There are 8 hidden switches. A switch that is on adds its own fixed numbers to the row, and there is some noise. The rows also spread widely along 9 directions, which tell nothing about the answers.
Some rows, each with its switches (1 for on, 0 for off) after it:
[ 19 -19  11 -11 -32   9  26  -2  -6 -17   4  13  19  15   7  18   2  -5
   3  24   5   9   2   4  -3 -37 -24 -12  42  11   7  40  37]
1 1 1 1 0 0 0 0
[ -2 -16  10 -11  65   6   6   5  21   3  30   0 -22   1  -2  11   4   1
 -17  15   4  32 -19  -6 -18 -24 -16 -14  13  11 -23 -21  40]
0 1 1 1 1 1 1 0
[  8   1  -4   3   0  19   5  24   6 -12 -11   7   5  20 -36  10   9   7
  18  -3   6 -52  14  11   0 -25   4  -5  -3  -3 -11  24   7]
0 1 0 0 1 0 0 0
[ 19 -12  14  -6  33  47  34   3 -14   9  21  18 -37 -24   4 -42  21 -12
  10  -5  11  43  18  21 -42 -11 -15 -30 -10  10 -13 -14   2]
0 1 1 0 1 1 1 0
[  5   2  -5 -36  18  20  -8 -24  16 -13  18  20   5 -25  41  23 -16 -11
  -9  24 -39  47 -24   3  27  -7 -16 -23  41  17  -4 -14  48]
0 1 1 0 0 1 0 0
[ 12  -7  -6 -20  -8 -49  24  -9  -1 -15  21  13  12   5 -12  22 -27  -1
  17  32 -16   9   0  20   3 -35 -11  -7  30  15   1  -3  21]
0 1 1 0 0 0 1 0
[ -9  -1  -4 -12 -26 -10   2  -7  15 -44  -4  20  18   7  -4  18  -6 -10
  22  12 -23 -23  15  17  33 -11  11 -39  44  14 -11  10   9]
0 1 0 0 0 1 0 0
[  5 -38  36  17  43  -9  27  14 -10   4  20 -13  -5  15   0 -10  19  23
 -10   9  30  -7   8 -16 -37 -30  -8  22  -8  -3   6  19   1]
0 1 0 0 1 0 1 0
[-35 -39  39   8  31   5   2   9  18 -41  20  -5 -11   0  -6  -8  35   2
 -14   5  37  -6  -8 -18 -12  -6  20 -18  31  17 -13  -6 -13]
0 1 1 1 0 0 1 1
[ -7 -32  37 -19  42 -25  26 -21   7 -11  50 -10 -10   9  12   1  -2   8
 -14   9  -5   4   6  12 -15 -17  -3   3  22  20  10 -20  -7]
1 1 0 0 0 1 1 0
[  1  -8  -7 -11  22 -13  21  -9   0   9  23   7 -23 -30  -3  -1  -8 -17
  15  14  -4  28   4  11  -7 -18 -14 -17   9  11  -4 -36   9]
0 1 1 0 0 1 0 0
[  4 -47  21  24   8  26  40  31   5   6  31 -24 -18 -47   6 -24  12 -18
   2 -11  20 -18  15   5 -28 -14  20  25   4 -17  31   1 -33]
1 0 1 1 1 0 1 0
[-26  -9  -2  11  25   2  23  18  -8   6  -2   8 -37 -23 -30 -23  22 -25
  18   5  32  15  23  -1 -18 -12 -18 -44  -1   6 -32 -39   6]
1 0 1 0 0 1 0 0
[-12 -32  24  -3 -28  -9  19 -16   1 -64   9  30   7  -3   9 -11  11   0
  18  21  -2  27  14   3  -2 -10  -3 -58  59  35 -16  23  17]
0 1 1 0 0 1 1 1
[ -8 -48  41   1  36  17  30 -17  -6   5  34  -4 -15 -26  35 -19  15   3
 -17  12  19  34   2 -15 -30  -4 -14   6  18  10  20  -2   4]
1 0 1 0 1 0 0 0
[ -3  31 -26 -35  29  33 -15  -3  12  18  -3  15 -11  -7 -10  25 -11 -28
   0  11 -12   7 -23  13  29 -12  -9 -25  13  14 -20 -39  29]
0 0 1 0 0 0 0 0
[-25 -38  31   4  16 -19  14 -23  -3 -43  23  20  -6  -1   4 -24  12   6
   0  19  19  36  11 -10 -17   0  -3 -34  37  28  -1  -4  -8]
0 1 1 0 0 0 0 0
[-50 -19 -13  17  40 -27  10  24  26  10  10 -14 -32 -49 -16   6   3 -33
  25  17  20  -5   4 -17  12 -11   6 -23   7 -15 -19 -62   0]
0 0 1 0 1 1 0 0
[-12  -4  -5  14   1 -15  11  22  -6 -17  -9   6  -4   1 -24  -7  11  -6
  20  14  16 -16  18  -2   1 -19  -4 -20   2   0 -10  -1   0]
0 1 0 0 0 0 0 0
[ 42  11 -29  -9 -30  -6  12  22  17 -26  10  11  17  -5 -27   5 -36 -12
  25  -2 -43 -27  11  44   1 -26  18   3   5   0  16  15  -3]
0 1 0 1 0 0 1 0
[-21 -38  31  -4  -3 -22   8  -7   8 -64  26  16  -1   1 -11 -11   1   4
   8  18   0   6  12   0 -10 -13   5 -34  37  32  -6   9   4]
1 1 1 0 0 0 1 1
[-23 -15  29 -14  15   7  42  -5  18  13  43 -25 -13   0   6  25  23 -27
   1  -4  23 -43  12  24  14 -28  13  12  30   0   8 -31 -27]
1 1 0 1 0 1 1 0

New rows, each followed by its switches (1 for on, 0 for off):
[  4  -8  -3   8  15  19  14  11 -10   0  10  13 -29 -40  -8 -39   3 -15
   9   0   1  33  16   6 -25   8   1 -23  -5   6   3 -24 -17]
0 0 1 0 0 0 0 0
[ 11  -2  14 -23  16  10  31 -15  -7  53  24 -12 -12  -5   2  24   4  -9
  -1   0  19 -14 -12  18   1 -23  -3  30   9   4  17 -27 -19]
0 0 1 0 0 0 0 0
[ -4 -40  15  22  -3  15  18  21   1 -19  -5  12   3 -10   0 -17  15   2
   4  14  26   8   3 -17 -22 -11  -9 -20  25  -2  -2  30  16]
0 0 1 1 1 0 0 0
[ 13 -24  32 -31  19  37   3 -26  15  -8  29   0  15  10  32  10  -8  18
 -25  -3 -23 -12  -2  11  -3  -4   2  18  25  17  27  22   4]
1 0 0 0 1 0 0 0
[  0  -5   8 -15  21  14  12  -9   2  43  12 -11   2 -20  40  41   2 -11
 -16  24  14  10 -36 -13  19 -24 -18  28  27  -7  11 -14  23]
0 0 1 0 0 0 0 0
[  2  12 -12 -42  25   9 -10 -29  31  -8  27  20   4  -7   6  24 -37 -15
 -11  15 -38  36 -29  20  24   0 -10 -26  41  32  -5 -32  29]
0 0 1 1 0 0 0 0
[ -7  -7  21 -14  10  18  37 -26 -27  -3  13  29 -21  20 -19 -24  29  -5
  16   2  40  25  24  20 -21 -13 -21 -49  18  34 -17 -14  -7]
0 1 1 0 0 0 0 0
[ 18 -43  22  12  -6 -39  73 -15 -14  -1  47   0 -20 -26  -3 -28  -2  -7
  34  10  11  19  35  26 -40 -29  -4  -1  12   6  20  -5 -30]
0 1 1 0 1 1 1 0
[  5  21  -7 -48  33   0  -3 -33  18  18  24   5   3  22 -11  35 -24  -1
  -6   1 -27 -10 -17  31  25 -10  -3  -4  16  25  -1 -35   1]
0 0 0 0 0 0 0 0
[-17   3   0 -24  38  81 -20  21  36  -9   8  -2  -7 -11   1  25  13 -22
 -13  -8  -6 -35 -19   3  28  -9  17 -12  18   1 -12 -13  24]
1 1 1 1 1 0 0 0
[ -2   2 -28  -1 -17  10  10  22  20 -24  -4  20 -19 -33 -41 -14 -20 -30
  46  -2 -27 -19  26  32   4  -2  17 -43   6   3 -18 -20  -7]
0 0 1 0 1 1 0 0
[-30 -21  15   0  52 -28  -7  17  22 -17  16  -7 -15   7 -28   4  10   2
  -5   1   8 -19   2  -6  -1  -4  13 -15  11   6 -26 -28  -8]
0 0 0 0 0 1 1 0
[  7 -27   0  20  33  26  -2  48  -1  10   6 -15 -24 -55   7 -20   2  -8
 -16  -3   3  -1   1 -18 -27  -6   7  26 -26 -22  17 -10  -2]
1 0 1 0 0 0 0 0
[ 21 -12  13 -20  27 -25  22  -2  15  22  39 -24   3  22 -24  33 -20   9
 -15   0  -5 -22 -12  20 -19 -40 -11  35   7  13  12  -8   4]
1 0 0 1 0 0 1 1
[-27  -5  10  -3 -22  13  31   0   3  -6   4   0  -1  -5   2  24  20 -31
  18  17  36 -18   3   2  20 -34 -13 -31  44   6  -7  -6  19]
1 1 1 1 0 0 0 1
[ -3 -30   3  15 -21 -19  15  14   4 -32   4   9   0 -23 -17 -17  -8  -2
  19   4  -3 -11  20   5 -12  -4  21  -7  16   7  13   6 -25]
0 0 1 0 0 0 0 0
[  3 -45  29  28 -28 -19  18  23  -2 -15   0 -14  13 -12  -2   8  13  14
   3  10  20 -37   0 -19 -19 -26  13  27  24  -5  24  40 -14]
0 0 1 0 0 0 0 1
[  1  -1  -1  -1  -3  55  17  16   2  12   3  -2 -11 -53  38  -6  10 -32
   4  -3 -10   1  12  10  12   7   4 -11   9 -13  11 -15   0]
1 0 0 0 0 1 0 0
[  8  13 -18 -36  51  29 -11  -9  34   7  22  11 -12  -4 -18  11 -30 -11
  -7   5 -28  26 -22  23   4  -4  -9 -21  11  23 -13 -39  25]
0 0 1 1 1 0 0 0
[ 33 -33  13  -6  -4 -46  22  -2  10 -15  33  -2  10   5 -12  12 -29  21
   1   7 -30  -5  -3  18 -26 -30   3  24  21  13  13  21   1]
0 0 1 0 0 1 1 0
[-22 -58  38  22  18 -39  56 -11   0   4  44 -24 -12 -30  21  -5   8  -7
  10  23  31   1  16 -14 -20 -28  -5  29  14  -8  37 -12 -25]
1 1 1 0 1 0 0 0
[ -4  -2  -8 -16   5  22  10  -3  11  12  13   2  -1 -26  23  22  -7 -32
  -7  23   2  27 -16  -3  17 -13 -24 -16  35   4   3 -19  38]
1 0 1 1 0 0 0 0
[ 47  -4   5 -20 -26  25  43  -6 -12  16  22   1  17  -3  28  27  -9 -12
  -2  16  -6   4  -7  23  -5 -49 -24  17  30   1  21  29  33]
1 1 1 1 0 0 1 0
[ -4  -5  -4   1  -1   9  15  19   6  16   3 -11  -7 -12 -29  18   4 -15
  13  -6  15 -51   0  14   9 -18  19  16   1  -7   7 -17 -25]
0 0 1 0 0 0 0 0
[  7 -37  25  10   0  14   4  16  12 -40   8   2   9  -1  11 -13  14  12
  -9  -5  -4  -3  12  -6 -20  -3  13  -7  28   8   6  36  -6]
0 1 0 1 0 1 0 0
[-13   6   0 -12  22  22  -2  13   2   7  -3   8  -8   2 -15  17  15 -12
  -3   8  21 -11 -12   0  13 -17  -4 -22  16   2 -24 -18  16]
0 0 1 0 0 0 1 0
[ 30 -22  10   6   9  53   0  25   6  13   8 -12   2 -25  21   0   5   4
 -27 -12  -5   0 -18  -7 -23  -8   9  32   5 -10  26  22   0]
0 0 1 1 0 0 0 0
[ -7 -11   9  12  30  21  -9  34   4 -10  -4  -5 -13 -13  -8 -16  17   0
  -7   0   9  -6  -3  -8 -12  -1  10 -12  -9  -7  -9  -5   0]
0 0 0 0 0 0 1 1
[-32 -44  34  28  19  24  35  27  -3   9   9 -26 -24 -26  10  -3  56 -21
  -5  -2  63 -17  10 -23 -12 -23  -1  -1  18 -17   0 -12 -11]
1 1 1 1 0 1 0 0
[ -7  -5   7 -25  18  26  24 -17  -2  17  23   4  -8 -11  32  17   9 -23
 -14  24  19  38 -17  -2   8 -23 -32 -16  39  10   2 -19  39]
1 1 1 1 0 0 0 0
[-22   4 -25 -14  37 -28 -10  16  38  10  14 -11  -6 -25 -26  35 -32 -19
  16  20 -13 -24 -20  -2  30 -19  10   4   6  -9  -8 -48  15]
0 0 1 0 1 0 0 0
[  6 -16  27 -26  46  28   1  -6   8   3  20   3 -10  35 -22   8  12  14
 -32  -9  14   5  -8   5 -27 -14 -17  -6  17  32 -10   3  16]
1 0 1 1 0 0 0 0
[  9 -16  22 -12   3  35  16   4   7   5  19 -17  18   1  46  32  11  -4
 -25  12   5 -19 -14  -1  13 -26  -4  26  33  -8  21  22  24]
1 1 0 1 0 0 1 0
[ 44   0   4 -16  -7   7  35 -10 -23  36  12   8  -6  10 -14   5  -5   6
   4  -1   5   5   4  28 -31 -31 -23  14  -2  13  13   9   0]
0 0 1 0 0 0 0 0
[ 42  -1   0 -36  40  21 -16  -6  12  13  25  -1   3  -6  15  13 -35  18
 -34  -7 -51   8 -16  19 -12  -7  -5  33  -8   8  27   0  18]
1 0 0 0 0 0 0 0
[ 15  -6  -6  -7   1  45  -6  29   5  15  -7  -9  11 -18  23  31   5 -14
 -21  11  -2  -7 -25 -14   6 -26 -17  15  20 -14   5  21  47]
1 0 1 1 0 0 0 0
[  3   3 -17   7  -7  12  -3  28   1 -18 -15  15  -1 -23 -19 -18  -6 -16
  19   2 -11  -8  18  11   0   6   9 -26  -1  -1  -2  -3  -7]
0 0 0 0 0 0 0 0
[-12  -1  -6  -4  44  65 -40  38  22 -20 -18   9  -5  -7 -10   5  14   2
 -12   1  -4 -17 -19 -22  10  -5  11 -19  -1  -6 -23   6  35]
0 1 1 0 1 0 0 0
[ 18  -4   1  -7  25  -2  10  12  -3  13  15 -10  -5  -3  -3   8  -6   1
  -6   7 -11  -4   5   9 -17 -27 -13  26 -12  -3  15  -4  16]
1 1 0 0 0 0 0 0
[ 32  12 -14 -31  14  -1   9  -5   4  22  11   5  12  14  -2  32 -28   0
 -15  17 -18  21 -14  14   0 -34 -41   2  14   8   5   2  50]
1 0 0 1 0 0 0 0
[-24 -34  29  -8   3 -22  12 -17  22 -12  23 -11  11  11   2  37   4   5
 -11  15  19 -17 -22 -12  12 -19   2   5  57  16   5  -1   0]
0 0 1 1 0 0 0 1
[-10 -15   9 -14   0  14  37 -26 -17   1  15  22 -12 -21  25 -11   7 -22
   6  27  14  50  10   3  -1  -4 -31 -41  35  22   2 -20  15]
1 0 1 0 0 0 0 0
[-20 -21   1  19   2 -33  35  32  -7  14   6 -18 -24 -16 -53  -1  12 -17
  27   5  39 -43  24   4 -17 -26   2   4 -10 -13  -3 -27 -29]
1 0 1 0 0 0 0 0
[-10 -16  25 -17  59  35  -2   3  26  19  19 -21  -3  16   3  23  11   5
 -31  -3  14 -24 -19  -9   0 -10  -6  16   8   1   2 -10  15]
1 0 0 1 1 0 0 0
[-17   2   6 -14  21  86 -28  27  14 -25 -12   8 -11 -19   9   2  29 -18
 -15  -7  -2 -23  -7  -8  17   9  19 -24  12  -1 -10  -6  18]
1 1 1 0 0 0 0 0
[ 18 -25  17  -7  17 -32  35 -11   0  33  32 -19   3   8  -4  26  -9   9
 -11  12  21   6 -15  -1 -21 -38 -21  34  18   7  18  -1   0]
0 0 1 1 0 0 0 0
[-21  -7  -4  23 -20  28  35  24 -18  22  -9  -2 -12 -52  28 -11  23 -46
  22  14  31  -3  23  -3  17  -5 -10 -16  11 -27   9 -20  -5]
1 0 0 0 0 0 0 0
